Each new row is followed by its nearest point in the smallest flat space through zero that holds the last named rows.

k855, 4 rows:
[[ 2.21 -0.25  3.82 -0.43  2.82 -0.39 -0.29 -2.37  2.73]
 [ 1.78  0.01  1.22  3.93 -1.36 -1.68  0.56 -2.77  2.91]
 [ 2.43  0.03  2.82  3.56 -2.42 -0.84 -2.34  0.91 -0.64]
 [ 1.14  0.31  1.57 -0.06  2.11  1.23 -2.99 -1.71  1.26]]
New rows:
[-2.53 -0.20 -2.18  0.97  0.06  0.88 -2.06  0.97  1.20] : [-1.13  0.49 -2.45  0.44 -0.34  1.19 -1.56 -0.45 -0.30]
[ 0.50 -0.76 -0.70 -3.16 -0.03 -1.33 -0.36 -2.45 -0.58] : [-0.42 -0.04 -0.24 -1.32  1.29  0.30  0.53 -0.55  0.51]
[-1.19 -1.19 -0.86 -0.94  2.34  1.16  1.06 -1.44  2.16] : [-0.78  0.05 -0.98 -1.50  2.08  0.46  0.94 -1.97  1.71]
[ 0.08 -0.76 -0.36  0.90  0.15 -0.54  1.18  3.96 -1.27] : [-0.17 -0.29  0.28 -0.34 -1.38 -0.62  1.00  2.40 -1.93]
[-0.70 -0.36  1.94  2.99  3.40  1.05  0.37 -0.13 -2.49] : [ 0.70 -0.02  1.27 -0.15  0.49  0.19 -0.94  0.20 -0.13]
[ 2.22 -2.62 -1.88 -1.08  0.34 -1.20 -0.62 -2.35  0.20] : [-0.05  0.08 -0.29  0.08  0.65  0.09  0.13 -1.27  1.11]

k895:
[[-0.56  1.92 -1.24 -0.51 -3.82  0.85 -1.16 -3.92 -0.20]
 [-1.92 -0.53 -1.33  2.54 -0.35  1.45 -1.32  1.52 -3.41]
 [ 1.74  0.57  2.40  1.93  1.73  2.01  3.44 -1.88 -2.09]
 [-0.21 -0.53  2.83  0.44 -0.49  0.40  0.61  0.28  0.24]]
New rows:
[ 0.62 -1.10  1.34  0.91  0.38 -2.04 -2.33 -0.04  0.22] : [-0.47 -0.59  0.67 -0.26 -0.19 -0.46 -0.51  1.07  0.66]
[-2.87 -0.56 -0.77  0.22  0.79  0.38  0.68  3.77  1.74] : [-1.00 -1.43 -0.02  0.09  0.85 -0.86 -1.11  3.13  0.30]
[-3.96  0.63 -0.43  0.33 -3.30  3.32 -1.76  0.72 -0.64] : [-2.73 -0.09 -0.04  1.25 -3.61  1.10 -2.55  0.05 -1.59]
[ 0.15  2.68  2.16  3.81  1.68  1.25 -0.31 -1.74 -0.47] : [ 0.43  0.41  1.45  1.61  0.17  1.64  1.58 -1.31 -1.85]
[-0.57 -0.37 -0.78  3.69  0.83  1.06  2.91  0.21 -0.16] : [ 0.36 -0.09  0.27  1.67  1.44  1.16  1.26  0.16 -2.05]

k511 (4 x 9):
[[ 2.01  0.35 -3.23  0.35  0.62  0.76 -0.11  1.54 -1.36]
 [-0.44 -3.46 -0.12  2.02 -0.40 -1.15 -1.00  1.87  2.10]
 [ 3.05 -1.20 -1.39 -1.11 -1.94 -2.09 -1.74 -1.93 -0.79]
 [ 1.87 -1.51  2.18 -2.93 -2.15  0.31  0.43  1.62  0.96]]
New rows:
[-0.01  2.32  0.09  3.56 -0.99  3.96 -0.09  1.56  0.77] : [-1.14  0.86 -0.62  1.03  1.58  1.63  1.02  1.93 -0.06]
[-0.49  1.32  0.33  0.60  0.59 -1.85 -0.27 -0.73  0.31] : [-0.81  0.39  0.13  0.60  0.26 -0.57 -0.30 -1.38 -0.10]
[-0.26  0.21  2.36  3.96 -0.06  0.77  0.00 -0.71  1.89] : [-2.29 -0.64  1.12  1.62  0.61 -0.42 -0.06 -0.20  1.23]
[-0.04  2.02  3.96 -0.27 -0.48  0.25 -0.14  0.72  0.87] : [-1.11  0.54  2.79 -1.40 -0.38  0.67  0.99 -0.06  0.70]
[-0.73 -0.68 -3.00 -1.90  0.69 -0.20  0.58 -1.99  0.70] : [ 0.49  0.43 -0.98  0.18  0.06 -0.45 -0.44 -1.01 -0.71]

k284 (4 x 9):
[[ 1.62 -1.32 -3.07  0.76 -3.22  1.88  0.67 -2.67 -2.29]
 [-0.67  0.54  2.01 -0.83 -5.28 -0.36  1.49 -1.32 -1.07]
 [-1.18 -0.66  2.27 -0.03 -2.42 -1.94 -0.96  0.29  0.78]
 [-0.11 -3.89  1.49  1.20  1.27 -0.04 -2.26 -0.11 -0.30]]
New rows:
[-0.20 -0.47  3.45  0.68 -0.35  2.41 -0.07 -0.22  0.10] : [-0.46 -1.12  2.90 -0.39  0.11  0.80  0.56 -0.27 -1.05]
[ 1.43  3.34  2.59  1.67 -1.47 -0.91  0.23  0.72 -0.73] : [-0.71  1.64  1.35 -0.89 -1.35 -0.63  1.02  0.32  0.31]
[-0.86  0.26  0.54 -1.66  0.80  3.46  0.73 -0.44 -0.99] : [ 0.37  0.26  0.89 -0.63  1.11  2.02  1.71 -0.52 -1.48]
[-0.20  2.09  0.55 -1.67  0.99  1.45  0.83  0.27  0.18] : [-0.09  1.92  0.54 -0.95  1.14  0.74  1.61  0.43 -0.14]
[-1.91 -0.18 -0.15  0.81 -1.66 -0.46  0.92 -1.72  0.11] : [-0.11 -0.07  0.16 -0.04 -2.07 -0.30  0.16 -0.55 -0.26]
